All rows are made from the same 12 directions, up to rounding. Whole rows:
(in the rows, 128 means zero)
[[112 141  68 155 138 133  74 135 100 131  67  91 205 145  62 212 160 121
  161  97  82 145 168 176]
 [132 171 147  66 119 116 140 155 125  91  81  80 150  77  90 118  72 122
  147  91 101 112  96 121]
 [ 89 117  93 162 152 142 111 156 103 124 108 129 141 147 138 139 151 105
   96 114 100  92 138  87]
 [148  94  92 177 118 149 115 139 153 167 165 166 142 168 120 144 166 165
  137 174 124 153 199 142]
 [111 127 193 122 122 121 120 110 137 116 151 123  92 152 167 119 153 100
  165 133 145 155 127 153]
 [ 93 133 238  95 109 113 146 154 134  79 132 124  81 170 118 111 130 104
  159 115 119 155 122 147]
 [141 172  93 105 147 119 109 172 102 153 112 134 196  39 105 125  95 152
   74 114  92 118 126 109]
 [163 111 113 139  98 162 184 130 107 168 130 135 108 153  88  86 143 153
   73 136 114  86  90  90]
 [ 87 150 138 129 130 109  78 141 140 105 123 139 150  96 111 163  94 113
  139 121 131 168 154 138]
 [ 93 157 155 123 137 106 116 139 119 144 161 141 123  86  98 140 101 133
   79 111 132 146 121 126]
 [ 75 175 150 131 159  77 149 212  99 143 204 130 157 138 104 147 126 175
   68 117  68 101 165 100]
 [110 134 186 106 110 147 142 126 139 137 142 125  69  93 100  93 104 107
   95 107 144 130  92 107]
 [152 122 137 119 108 155 131 121 147 141 117 106 121 133  92 129 144 131
  163 124 118 140 143 155]
 [175 167 128  74 156 152 178 108 115 134 106  72 126  95 142 106 147 121
  135  93  80  40 111 114]
 [100 154 180 114 176 140 122 109 127  96 130 163  95 112 188 130 152  75
  112 114 106  89 159 107]
 [118 123 153 118 135 124 121 168 134 124 134 111 133 140 127 126 146 134
  153 121 108 146 153 149]]

The start of a row, then its end:
[114 130 116 134 135 116 142 113 130 150 165  94 107 124 124 134 119 138
 117 115 146 112] => [107 120]
[195 186 150  70 153 158 205  90  92 125  96 121 126 111 145  98 162 118
 104 108  56  15] => [112 101]
[184 108 150  83 157 167 165 159 124  81  53 194 123 116 154  76 143 120
 102 128  88  93] => [143 113]
[146 153 204  95 149 147 111  74 163 118 143 201  84  63 170 119 128  93
 123 139 148 153] => [164 151]
[105 140  89 106 130 103  87 154 126 142 117  15 165  65 140 123  90 120
 171  90 148 142] => [ 73 133]
[128 158 165 124 120 142 133 126  96 126 107 149 139 146 103 135 160 111
 110 122  82 115] => [137 131]
[119 148 121 112 141 153 140 152 143 166 158  17 120 118 121 124 158 127
 171  90  84  74] => [145 116]
[126 130 143 146 104 173 123 143 164 109 117 165 126 168  79 155 148 121
 158 148  78 122] => [221 119]
[144 183 144 158 106 136 156  42  98 179 177 170 119 154  84 169 163 136
  79 147 108  97] => [139 131]
[ 73 115  99 170 109 130  96 151 122  68  74 143 153 186 102 169 115  95
 146 131 110 125] => [153  96]
[ 99 132 149 126 101 128 105 153 140 141 136 102 123 108  75 131 104 127
 133 112 134 167] => [121 136]
[141 115 135 128 109 122 139 178 127 123 129 153 148 153 108 112 126 160
 124 149 110 149] => [145 130]
[182  86 108 124  90 143 187 164 124 141 110 154 124 156  71  82 113 184
  89 147 128 127] => [ 98 115]
[195 140 122  93 150 146 184 153 153 142 138 104 147 149  84 145 167 188
 169 123  58  90] => [208 169]
[134 141 164 125 129 160 131 125 121 174 159 132 103 103 143  94 163 115
  96 127 112 113] => [126 112]
[127  94  60 154 176  86 106 132  89 172 144 135 158 100 157 137 130 164
  65 120 179 162] => [ 81 156]
[148  89 146 139 106 154 112 172 152 155 134 149 131 149  90 118 161 156
 147 147 119 190] => [175 171]
[129 154 145 131 129 149 112  92 120 171 148 121 118  98 126 133 155 109
 114 120 124 126] => [127 136]
[119 109 112 151 155 115 111 107 150 124 160 151 117 138 181 146 137 128
 142 148 159 140] => [160 137]
[147 146  71 120 152 153  65 100 147 126  75 121 176  46 146 158 114  99
 161 119 127 133] => [159 140]
[115  81  89 132 141 113 144 121 152 121 118  66 100 160  56 177 113 155
 161  84 165 151] => [117 182]
[109 140 152 114 118  96  82 184 133 109 146 140 165  85 221  75  95 116
 146 164 141 165] => [119  98]
[ 77 104 120 209  98 148  96 103 130 163 173 142 101 195 119 156 170 107
 121 153 145 144] => [151 112]
[113 162 181 119  98 170 100 154 152 146 127 116 131 113  45 150 147 114
 155 113  71 152] => [194 148]
[132 125 133 128 156 138 175 126 132 154 174 135  85 131 123 118 142 150
  80 118 120  81] => [136 106]
[142 181 130 126  77  89 118 131 102 123 137 145 194 122 139 119  92 144
 134 173 117 141] => [107 109]
[133 134  89 144 115 141 146  99 147 107 111 140 128 150  75 169 103 135
 134 132 119  96] => [157 110]
[132 178  89 150 143 104  98 132 110 162 180 131 199 106 201 137 144 142
 129 168  99 104] => [164 102]
[120 147 156 123  94 107 127 146 106 129 132 124 148 138 108 118 116 135
 125 136 121 152] => [102 131]
[134 102 133 139 128 166 156  91 144 151 142  84  71 169 118 128 175 115
 152 111 131  97] => [128 136]
[ 84 180 156 157  63 156 122  65 130 138 138 140  95 132  29 169  98  89
 101 123 122 112] => [124  89]
[181 133 165 116 115 198 121 131 163 148 131 214 115  81 162  72 151 115
 111 175  99 121] => [191  97]
[129 143  85 122 114 145 130 161 135 135 120  54 156 116 134 110 118 126
 163 121  93  76] => [126  80]
[140 137 120 170  58 135 133 109  66 156 109 155 161 184  95 116 150 128
  90 163 115 131] => [ 76 107]
[146 196 106 102 138  94 185  97 114 100 141 119 152 125 134 147  89 148
 120 131  94  40] => [125  86]
[136 157 167  95 161  81 172 145 114  96 161 102 139 174 191 126 157 146
 169 131  91  91] => [146 144]
[137 143  71 165 113 148 125 138 122 152 141 130 171 147 136 134 144 139
 125 160  88  80] => [164  78]
[148 129  98 110 109 153 139 152 181 127 134 129 121  69 109  98  61 146
 127 141 132 104] => [146  73]
[120 104 145 124 170 109 148 127  79 120 120 150 103 136 199  89 152 112
  68 114 150 111] => [ 62 117]
[150 131 115 145  95 123 166 132 103 185 182 144 124 127 134  76 119 166
  60 161 140 106] => [77 79]
[162 163  88 123  75 116  90  47  90 107  47  73 196 127 155 144 117  83
 207 139 146 138] => [ 55 152]
[100 151 128 114 183 112  73 146 152 155 176  87 143  52 181 145 133 121
 152 107 131 148] => [168 150]
[104 120  62 161  90 140  97 119 193 112 136  83 136 137 104 166  78 124
 205 147 147 125] => [173  97]
[116 170 160 141  88 140 181 167 106 125 155 144 135 195  86 117 144 142
 101 150  46  59] => [158  61]
[185 148 146 102 129 121 161 147  83 173 133 121 166 133 110 108 176 173
 108 127  85 130] => [114 172]
[131  85 114 147 125 109 156 150 136 131 164 105 115 195 157 113 148 160
 154 148 144 128] => [126 132]
[138 125 152 103 110 116 190 126 141 117 149  70  91 172 100 117 120 150
 163 114 128 102] => [103 134]
[ 86 130 154 116 157  86  98 192 129 155 183 101 135  84 133 125 115 153
 112 106 141 181] => [127 155]
[166 106  83 131 142 103 137 100 149  87 109 167 150 151 155 155 109 155
 162 159 155 139] => [155 155]
[170  96 157  98 145 144 161 168 119 139 122 171 107 107 162  54 142 147
  78 136 128 129] => [104 120]
[104 125  96 127 176 151 140  69 141  86  95 124  76 104 167 141 106  72
 110  94 148  48] => [112  74]
[ 74  73 118 128 155  85 162 168 150  60 124  73  86 201 117 151  99 139
 167  91 156 122] => [115 134]
[101 102 149 137 116 110 112 194  83 146 132 141 136 122 162  63 128 128
  68 134 145 163] => [ 59 101]
[133 143 102 123 118 105  95 163 110 131 119  85 193 115 180 109 127 129
 168 143 116 139] => [111 124]
[152 110 104 122 118 164 162 117 141 163 134  47  98 140 121 102 152 130
 158 109 123  80] => [104 115]
[151 133 186 108  97 155 152 107 144 119 123 161  89 132 107 103 127 117
 128 140 126 132] => [129 129]
[135 140 164 111 106 150 100 101 168 135 147 135 101  72 167  95 107  97
 154 147 158 150] => [129 117]
[142 100 117 115 154 155 151 135 147 114 108 142  97 113 141 105 123 124
 111 117 131  97] => [133 105]
[130  84  98 155 111 102 145 121 161 114 166 127 109 181 164 121 107 156
 164 167 180 141] => [125 122]
[ 86  92 169 124 120 117 116 116 154  53 106 137  72 152 195 101  97  72
 167 133 184 147] => [ 95 107]
[125 122 122 150 131 150 159  98 129 133 129 170  94 155  63 161 135 135
  80 119 121 103] => [149 121]
[196 108 147  91 125 143 172 109 153 113 114 127 108 145 153  96 145 144
 177 143 131 122] => [134 159]
[143 177 207  87 155  96 152 101 105 141 170 110 122 131 150 138 174 134
 145 112 105 132] => [131 192]
[130 175 101 115 173 105 140 104 117 152 152 119 148  83  81 186 115 158
  91  94 109 101] => [149 150]
[116 133 130 116 138 149 125 151 136 142 125 106 117  91  99 122 120 122
 110 100 112 114] => [131 113]
[114 100 135 144 143 137 162 103 149 136 169 136  60 154 128 127 134 131
 104 123 155 104] => [129 113]
[137 142  79 132 157 142 113 121 128 130 103  96 165 122 125 169 151 123
 158 111  92  96] => [169 138]
[146 111 146 128  69 162 118 138 125 141 111 105 121 131 179  47 137  95
 155 158 139 131] => [74 87]
[163 110  92 143 191 114 190 105  93 133 143 141 128 201 171 147 198 162
 105 129 103  62] => [146 144]
[122 185 153 107 133  49 195  86  95 127 183  89 127 170  69 186 110 178
 121 104 124 108] => [ 97 173]
[143 147 158 115 139 140 142 154 106 153 151 122 136 128 179  86 175 126
 117 136  86  95] => [132 109]
[190 122 180 108  79 138 160 112 145 167 162 136 109 146 105  93 150 165
 155 161 138 171] => [125 177]
[120 122  87 156 129 145  82 140 161 167 164 111 146  97 151 134 131 132
 151 147 135 141] => [172 117]
[142 126  89 143 123 134 119 107 166 100 118 140 148 153 121 172 119 136
 184 152 123 125] => [193 138]
[114 141 147 141 131 163 107 131 126 133 115 151 129 133 109 145 163 101
 121 124  88 120] => [174 123]
[152 136 113 140 104 167 168  94 110 147 114 114 113 161 104 118 155 118
 114 128 100  65] => [110  94]
[ 92 140 137  96 189  79 134 121  85  44  58  88 142 159 150 176 134  92
 156  67 112 104] => [100 165]
[137 103  81 125 174 112 162 156 122  79 101 144 142 156 175 125 122 143
 120 130 115  75] => [139  98]
[127 125 183 121  98 123 126 182 144 142 161 181 123 118  80 107 110 163
 100 150 125 190] => [153 141]
[141 146 125 137 117 148 111  79 147 149 155 147 115  90 181 110 123 104
 129 158 149 114] => [131  97]
